The rows come from 6 hidden closed curves, with some noise, and rows from the same curve form a group. Each curve winds through 8 dimensions. The rows are also pushed far along 5 directions, which tell nothing about the answers.
(in the rows, 128 means zero)
Some rows, each with its group after it:
[129 123 102 115 114  98  97  99 147 178 178 103 132 125  71 166 228 114
 122  55]
Q962
[134 123 117 137 109 142 120 124 131 126 136 107 113 106 156 141 125 126
 108 126]
Q2
[136  84 106  74  96 115  79  96  92 155 148 157  69 170  51 118 192 102
 191 145]
Q482
[134 144 154 143 122 151 126 126 110 104 107 121 136 139 174 113  84 129
 113 125]
Q515
[115 205 131 147 114 132 141 147 125 181 137 110 165  79 135 125 122 151
 129 122]
Q251
[111 127 128 109 127 109  85 105 149 155 158 110 127 133 111 161 161 106
 118  97]
Q574
[141 113 105 134 107 155 150 123  96 117 132 149 134 134 132 103 130 122
 134 128]
Q482
[166  88 115  98 115 127 114 103 121 137 114 113  75 151 135 126 169 101
 147 122]
Q515
[141 175 151 121 113 133 158 130  95 185  94 118 128  84 111 117 162 122
 156 145]
Q482
[136 181 136 178 129  95 110 111 123 129 160  79 191 121 155 152 158 134
 119  81]
Q574
[125  83  87 114  70 139 102  75 102 129 152 150  89 164  50 143 216 112
 149 116]
Q515
[151  70 168  36 134  49 113  60 168  82 125 136 135 185 177  84 119  83
 124 128]
Q962
[116  73 123 133 127  67  53 149 190  87 160 131 134 144 114 134 122 162
  94  76]
Q962
[137 114 148 140 127 168 119 157 104 102 110 183 124 149 122 130  66 131
 165 182]
Q962
[101 125 148 153 159 127 132 160 156 130 117 132 168 106 181 115  85 131
  68 126]
Q2
[192 110 150 126 130  92  93  71 119 117 142  53 131 151 207 156 167  81
 129 107]
Q251
[ 73 158 110 170 123 108  83 170 155 154 210 124 189 110  65 156 141 187
 102  83]
Q2
[ 72 132  72 204 111 166  67 139  95 159 187 141 144 133  71 161 180 134
 103  85]
Q2
[142 145 127 207 120 159 106 163 125 112 130 128 147  92 159 180 106 138
 119 137]
Q2
[ 66 145  76 168 136 181  97 156 107 134 163 164 121 156  71 134 108 151
 122 117]
Q962
[105 166 126 100 129 154 146 128 127 184 121 118 107 106 109 135 138 118
 124 125]
Q251
[123 115 128 160 125 108 141 120 169 102 148  99 171  92 195 138 127 130
  58 103]
Q515
[120  85 113 116  67 185 101 117  86 146 143 172  84 134  86 143 154 103
 138 153]
Q574
[154 107 115 147 123  95 105 138 119 109 136 133 132 112 151 116 138 116
 133 136]
Q482
[174 105 120 191  98 210 159 122  78  89  90 122  97 111 169 164 114 120
 140 175]
Q574
[126  56  96 183  77 179  71 126  97  69 157 169  90 177  91 171 145 131
 132 141]
Q251
[164 124 172  51 154  92 155 102 151 125 115 119 145 136 154 100 101 108
 146 114]
Q251
[104 146 127 133 181 116 143 154 145 128 118 142 151 136 151 101  85 132
 113 135]
Q2
[120 164 137 126 121 115 165 128 117 158 111 120 142 107 108 102 166 137
 120 113]
Q251
[100 144 114 129 144 106 151 135 152 164 141 111 153 126 119 113 168 147
  90  90]
Q962
[148 128 119 127 102 159 107  97  91 135 132 123 108 156 121 133 144 112
 144  96]
Q515
[184 104 118 154 112 209 147 125  56 142 127 100  84 116 133 162 146 111
 174 183]
Q2
[ 98 131 128 119 115 139 129 114 146 138 126 112 115 111 119 144 132 137
 100 119]
Q482
[142 152 112 112 127 117 176 116 125 120 129 116 130 118 122 106 128 140
 147 128]
Q482
[ 80 182 113 129 124 182 186 171 104 172  84 183 110 112  47  95 116 165
 151 154]
Q251
[157 107 138 154 134 115  89 121 134  99 162  98 151 134 168 163 121 119
 126 126]
Q482
[124 129 136 167 125 133  79 107 131 118 151  91 137 120 168 183 136 103
  98 114]
Q574
[132 147 133 164 114  93 136 100 118 100 148  81 165 130 156 134 172 134
  98 100]
Q251
[111  95 130 134 131 100 126 153 176  83 139 148 156 127 171 104  84 154
  83 131]
Q482
[131 144 100 143 133 134 146 142 101 129 139 113 128 139 123 105 139 147
 129 119]
Q574
[139 173 154  92 149 120 173 108 121 148 100 123 142 133 128 107 125 117
 157 130]
Q574
[172  95 114 142 132 191 156 118  18 148  98 135  71 166 112 122 184  78
 191 200]
Q251
[163 128 176  68 176  84 160 121 153 163  96 108 140 127 172 102 126 103
 136 144]
Q962
[ 76 121 103  90 142 171 159 154 118 160 139 205 110 149  57 107 110 129
 146 177]
Q515
[ 88 125  96 162 133 157 107 137 133  89 157 154 127 158 115 145  86 151
 126 146]
Q574
[128 159 162 130 129  97 137 149 135 157 114 118 162  87 153 104 130 134
 112 128]
Q962
[125 142 159  73 151  66 135 112 144 122 122 122 157 139 163  74 101 118
 129 124]
Q962
[123 129 131  79 144 167 151 169 138 155 107 193  95 118  66 141  84 127
 169 166]
Q2
[135 137 138 202 129 132 140 139 105  77 105 104 151 108 223 107  85 137
  96 173]
Q482
[109 103 159  67 156 154 166 161 158 145 100 204 114 147  90 115  73 128
 139 169]
Q962
[155 123 104 156 129 173 150 134  64 162 131 118 108 126 122 124 162 119
 174 184]
Q2
[185 117 116  82 109 139 158  86  46 197 114 118  84 142 124  93 209  71
 206 191]
Q962
[136  99 115 147  96 161 127 133 114 157 124 132 105 103 128 143 157 119
 116 139]
Q482
[ 94 131 124 118 153 145 124 151 140 134 110 169 128 139 149 109  76 113
 106 134]
Q2
[170  83 177  78 133 111 172 100 142  99  70  93  98 112 214  99 100 101
 111 177]
Q515
[117 103  87 199  62 137  56 136 111 121 177 149 135 129  96 157 170 153
 127 108]
Q251
[ 97 158 167  70 175 122 169 204 188 152  81 196 134 111  98 104  35 159
 135 146]
Q2
[ 70 169 137 130 160  93  96 178 181 151 136 142 152 136  97 129 104 173
  88  85]
Q574
[148 161 146 163 126  62  96 120 156 109 175  57 195  97 198 150 133 144
  98  93]
Q515
[116 155 150 165 151 104 121 163 157 118 114 120 160 120 158 135  97 155
 108 127]
Q515
[ 89 191  83 135 132  98 136 123 134 161 158 105 155 112  96 103 169 153
 108  64]
Q482
[ 69  76 137 110 102 151  53 174 155 115 123 226  88 177  68 121  65 156
 119 144]
Q515
[108 131 126 139 112 186 131 119 115 104 113 146  86 138 115 159  94 126
 136 171]
Q574
[ 88 146 139 127 140  86 103 137 179 120 170 119 166 112 118 151 108 153
  98 117]
Q515
[130 107 108  87 115 113 138 109 130 109 136 147 110 151  99 100 134 129
 146 125]
Q482
[108 120 154 137 164 108 109 150 172  74 153 134 160 155 130 164  78 141
  99 113]
Q251
[160 144 146 169 140 166 186 138  90 160  90  91 137  87 211 121 137 110
 110 177]
Q962
[ 94 216 129 141 157 102 212 167 191 148 136  86 191  68 159 108  84 201
  83 117]
Q482
[111 154 118 156 138 163 157 131  73 146 125 121 121 138 117 119 160 116
 127 146]
Q251
[157  91 130 155 124 129 110 129  84 136 140 123 130 134 123 140 186 102
 140 142]
Q251
[102 153 110 147 148 113 127 131 136 103 149 111 145 153 135 119 108 150
 112 107]
Q574
[151  82 136 120 118 123 133 136 161 100 123 137 116 113 146 138 110 130
 116 140]
Q482
[157 114 116  79 122 118 117  79 123 177 125  88  88 127 111 144 204  85
 141  91]
Q515
[ 59 194 103 191 143 173 128 174 168 109 156 155 157  95 108 189  54 174
 100 135]
Q962
[129 123 115 163 138 162 113 116 113 113 120 110 110 155 135 150 126 132
 137 131]
Q482
[110 140 106 142 154 173 165 151 145 129  91 123 101  95 141 127  82 142
 114 142]
Q251
[111  76 175 179 145 126  80 189 192  63 117 154 154 119 206 168  31 150
  48 143]
Q574
[159 150 141 165 137 184 166 138  82 137 110 135 128 121 152 150 113 111
 163 187]
Q962
[ 95  96 133 185 131 121  40 174 177  97 149 154 143 143 128 176  97 155
  89 106]
Q515
[144 141 129 141 110 132 127 141 143 147 122 106 126  89 155 146 133 136
 110 117]
Q515
[106 108 148 172 149 104  81 141 161  76 124 122 153 159 188 139  91 136
  74 115]
Q574
[ 90 167 113 154 166 164 163 167 111 163 131 125 147 123  94 111 111 163
 126 135]
Q2
[140 155 132 112 154 142 147 124 106 173 124 128 128 122 111 133 135 111
 175 156]
Q574
[ 67  91 151 139 112  84  26 147 188  89 158 157 153 160 118 136  92 157
  65  87]
Q515
[162 107 124 136 124 140 166 125 115 122 126 141 144 131 169 112 129 113
 132 150]
Q515
[ 84 182 108 166 144 155 137 171 132 178 131 125 144  73 126 139 121 136
  92 122]
Q2
[130 107 121 101 111 114 137 107 151 127 136 114 114 110 130 132 143 125
 111 114]
Q251
[127 208 146  76 142 107 182 127 144 205  87 109 125  78 101 110 159 128
 148 112]
Q962
[121 226  78 225 120 181 142 157  85 179 131 101 132  71  99 174 173 148
 145 113]
Q2
[128 116 124 114 112 114 126 132 128 127 155 139 128 134 115 123 134 137
 137 139]
Q574
[107 183 155 137 138 152 145 158 147 135 126 131 159  94 142 149  67 144
 110 132]
Q251
[117 115  86 125 111 127  92  99 120 171 172 127 121 124  69 156 210 102
 128  80]
Q2
[119 136 115  89 164 119 134 109 148 130 146 122 132 158 103 131 123 116
 137  93]
Q574
[ 84 142  66 212 124 183  74 137 112 125 173 109 115 130 112 187 135 149
 109 118]
Q482
[143 178 157 169 132  98 128 129 149 122 100  78 159  75 187 141 125 132
 103 102]
Q962
[115  78 123 127 119 116 117 130 162  92 119 145 116 151 128 120 123 146
  94 104]
Q2

New rows, each followed by its group:
[149 145 104 196  94 134 110 129  96 145 167 120 162 114 132 159 185 130
 134 111]
Q515
[ 93  82 119  97 148 155 147 163 149 110 100 202  90 169  80  99  79 150
 130 157]
Q2
[117 150 130 165 170 120 166 167 171  97 133  93 161  89 171 139  74 177
  95 148]
Q2
[130 125 134 139 127 116 119 116 116  87 106 121 114 142 144 112 114 132
 131 141]
Q482
[107 114 145 103 108 135  90 126 127 125 123 164 121 167 110 107 103 126
 126 106]
Q515
[165 201 127 104 148 102 167 104 116 159 128  84 148 104 162 116 139 100
 164 123]
Q2
[166  67 153  95 116 127 152 117 151 119 118 143 127 158 159 116 123 130
 126 144]
Q482
[148 123 147 146 128  86 141 126 182 115 144  87 183 118 188 138 132 157
  87  93]
Q482
[131 171 132 166 130 154 182 156 100 177 116 109 154  82 159 121 145 136
 121 162]
Q962
[142 222 139 192 128 143 192 137 121 157 103  46 156  49 169 161 138 168
 126 134]
Q482
[171  94 121  57 100 152 187 114 113 145  98 167  85 137 110  95 138 111
 171 160]
Q515
[109 143 113 173 147 149 130 146 101 153 138 111 152 122 136 118 142 133
 110 123]
Q2
[135 180  88 128 107 162 187  93  86 151 132  89  97  98  93 142 179 129
 166 149]
Q515
[ 96 146 130  99 129 108  90 121 163 159 164 123 132 141 100 153 138 126
 112  84]
Q251
[129 110 137 126  91 193 142  94  75 122 107 147  90 135 143 130 123  91
 146 197]
Q574
[151  84 111 170 102 150 111 143 111  95 124 113 103 109 151 138 128 136
 112 132]
Q962
[ 89 182 132 141 137 131 111 114 135 146 145  93 142 112 138 157 131 122
  95 101]
Q574
[163  68 146 177 104 189 136 137  87  63  98 151  98 146 159 155 104 113
 130 191]
Q251
[144 119 164 102 121  88 112  73 148  85 124  88 132 148 184 137 126 104
 110 122]
Q574
[116 151 125 149 137 139 162 168 132 146  99 124 125 106 138 105 117 154
  99 123]
Q574
[117 139 128 109 147 116 109 128 156 110 148 140 148 149 109 133  85 139
 139  95]
Q251
[156  75 145  74 145 102 154  90 126 127 129 134 132 151 162  96 148  85
 135 156]
Q515
[ 51  77 136 169  85 158  31 155 152  49 170 207 135 181 112 166  58 149
  73 130]
Q574
[ 71 130 132  78 138 183 122 151 134 165 107 195  81 145  59 134  83 120
 141 166]
Q574
[114  91 146 119 108 137  96 115 153  86 129 152 108 148 139 157  92 121
 110 149]
Q574
[161  90 151  84 144 159 132 135 146 111  97 152  96 153 150 135  68 109
 140 139]
Q515
[117 203 119 163 128 107 154 116 137 138 136  69 182  79 160 116 138 149
  96  68]
Q251
[113  85 125  83 134 108 105 106 139 125 164 154 122 159  94 133 144 104
 140 142]
Q515
[120 201 116 150 123 148 187 122 109 150  92 110 126  94 126 114 139 145
 136 133]
Q962
[ 93 109 126  87 116  74 101 117 169 112 164 153 137 170  70 118 160 147
 111  80]
Q251
[131  74 123  74 119 113 111 119 147 131 129 146  83 138 104 115 133 118
 138 137]
Q962
[127 120 130  81 136 155 164 158 134 152 130 186 137 146  93 103  92 141
 151 144]
Q482
[151 171 151 198 159 140 151 154 130  88  93 102 169 103 226 145  67 131
 104 133]
Q2
[209 154 108 106 113  84 150  59 113 185 148  23 139 105 180 131 239  84
 139  55]
Q515
[ 82 151 117 104 113 161 109 144 123 150 132 174 112 159  63 113 102 145
 136 103]
Q515
[136  94 117 131  93 126  85 124  98 124 135 134 114 135 104 111 150 124
 129  97]
Q962
[133 146 124 155 119 147 126 141 115 145 150 133 160 117 156 129 116 127
 114 113]
Q515
[161 107 160  85 157  75 145 110 169 108 128 101 175 137 219  96 103 106
  87  95]
Q515
[122  81 163 139 106 115  88  92 139  63 119 125 130 158 156 136 119 115
  90 112]
Q515
[ 88  96 123  34 151 109 131 152 143 169 143 200 110 156  23  86 130 128
 157 136]
Q251
[136 117 148 151 111 139 111 142 140  95 111 119 117 127 148 152 116 135
  96 108]
Q574
[144 119 139 109 135 128 175 143 148  81 116 149 141 121 156 108  66 141
 124 145]
Q482
[136 125 137 102 113 136 147 106 123 122 128 117 111 130 123 145 145 116
 124 133]
Q251
[117 163 110 110 102  83  79 126 104 190 154 138 122 120  43 118 211 125
 170  97]
Q482
[162 179 159 163 120 119 168 114 117 121 111  73 183  79 222 112  98 132
 114 127]
Q251
[ 92 184 112  86 125 142 177 132 120 173 112 155 129 122  70  83 115 151
 154 114]
Q251
[143  91 148 132 125 107  99 116 117 107 157 127 148 149 122 151 159 106
 119 113]
Q251
[133 103 108 118 122 122 127 154 142 114 131 155 111 110 117 121 111 134
 133 145]
Q482
[143 149 129 137 107 125 112 132  85 149 119 119 122 113 117 107 145 124
 154 122]
Q962
[119 118 148 132 135 151 162 145 116 130  97 163 133 124 130 111 112 126
 133 182]
Q515
[137 129 113 193 104 144 101 123  83 135 158 113 127 130  92 176 207 124
 136 114]
Q251
[136 131 142  98 129  86 143 148 151 129 105 121 129 106 106  94 131 157
 123  94]
Q962
[159 150  93 136 114 126 119 113  78 144 157  93 118 134  77 131 181 138
 186 100]
Q962
[149 126 151 169 139 126 114 159 148 119 135  82 150 104 166 164 112 151
 102 111]
Q2
[ 60 157  96 160 132 196  79 166 100 165 152 193 111 161  39 169 110 140
 150 138]
Q574
[133 117 118 128 128 104 137 141 124 119 123 140 134 117 155  90 120 124
 124 142]
Q482
[106 134 145 123 174 109 148 153 141 114 119 134 139 155 107 120 122 142
 113 131]
Q251
[122  87 121  58 120 157 162 136 123 105 103 204  81 160  83  82  82 130
 162 171]
Q482
[ 93 147 139 100 138 130 108 138 169 145 144 144 136 136 112 146  92 135
 106 107]
Q251
[ 88  49 110  86 107 147  82 144 146 130 164 225 109 156  41 139 124 115
 124 131]
Q2
[176  45 114 126  88 110 112  85 134  92 158 125 130 150 170 138 178  93
 108 104]
Q515
[ 77 132 133 195 105 141  58 151 131  98 147 136 147 136 143 149  95 156
  84 112]
Q515
[106 165 149 113 158 100 148 150 144 145 145 124 165 115 101 126 133 140
 117 111]
Q251
[146 107 129 155 114 100  89 106 135  86 155 110 158 151 181 130 118 130
 114 116]
Q251
[117 125 134 156 111 181 137 145  84 130 103 157 118 109 167 107  89 120
 133 207]
Q962
[101 113  96 158 118 145  94 136 151 118 176 138 150 137 137 151 116 131
  78  81]
Q515
[107 117 171 128 172  83  96 142 181  98 112 133 160 156 182 123  72 135
  90 128]
Q574
[118 127 127 102 129 118 115 131 149 130 149 150 147 119  95 122 107 132
 136  99]
Q251
[143  82  93 196 125 166 113 145 114  79 130 129 120 109 161 147  95 137
 124 164]
Q251
[ 97 103 112  90 125 155 128 129 109 158 149 187 108 153  66 117 132 110
 154 165]
Q515
[119 114 125  95 135 149 170 159 134 143 121 197 134 142 104  96  94 133
 141 158]
Q515
[114 175  86 159 156 157 128 151 115 149 127 122 115 120  91 148 129 136
 147 109]
Q482
[128 103 120 124 115  90  79  96 104 154 171 103 133 158 110 132 227  95
 110  86]
Q251
[160  92 151 109  90 115  82 104 116 119 137 103 100 144 139 154 165  99
 113 104]
Q574
[145 103  93 135 127 157 136 134  99 141 128 138 103 109 103 126 137 122
 164 145]
Q251
[ 99  60 135 158 117 136  83 163 151 100 172 194 157 164 124 148 103 142
  98 149]
Q962
[ 85 228  91 222 143 184 152 198 107 165 163 138 175  81 104 165 102 182
 137 149]
Q515
[129 134 104 179 108 192 145 122  86 132 103 118 116  89 154 129 127 119
 115 131]
Q251
[102 115 116 212 146 174 103 153 145  74 139 105 132 115 190 177  62 145
  73 146]
Q482
[151 108 135 107 120  96 124 108 147 100 138 105 124 134 168 121 118 128
 120 132]
Q515
[ 96 145 119 202 160 238 163 168  94 102  83 133 103 126 188 142  39 132
  98 197]
Q251
[135 101 148  34 123 141 140 132 122 145 126 189  98 172  55  96 103 122
 182 138]
Q2
[129 146  79 166 101 144 124 136 103 126 168 143 144 117  99 136 155 139
 139  96]
Q482
[123 151 119 182 118 144  91 121 128 125 134 107 133 102 142 184 134 118
 121 112]
Q962
[143 108  70 167 110 189 147 135  73 135 142 134  93 133 114 123 156 125
 154 151]
Q574
[169 156 166 112 141  93 137 120 131 124 102  99 152 131 187 109 116 114
 132 107]
Q2
[139 150 128  80 106 116 131  64 101 148 128  97  94 149 108 130 177  99
 164 129]
Q574
[113 159 135 137 170 121 166 158 147 133 101 130 142 126 140 117  97 152
 124 144]
Q515
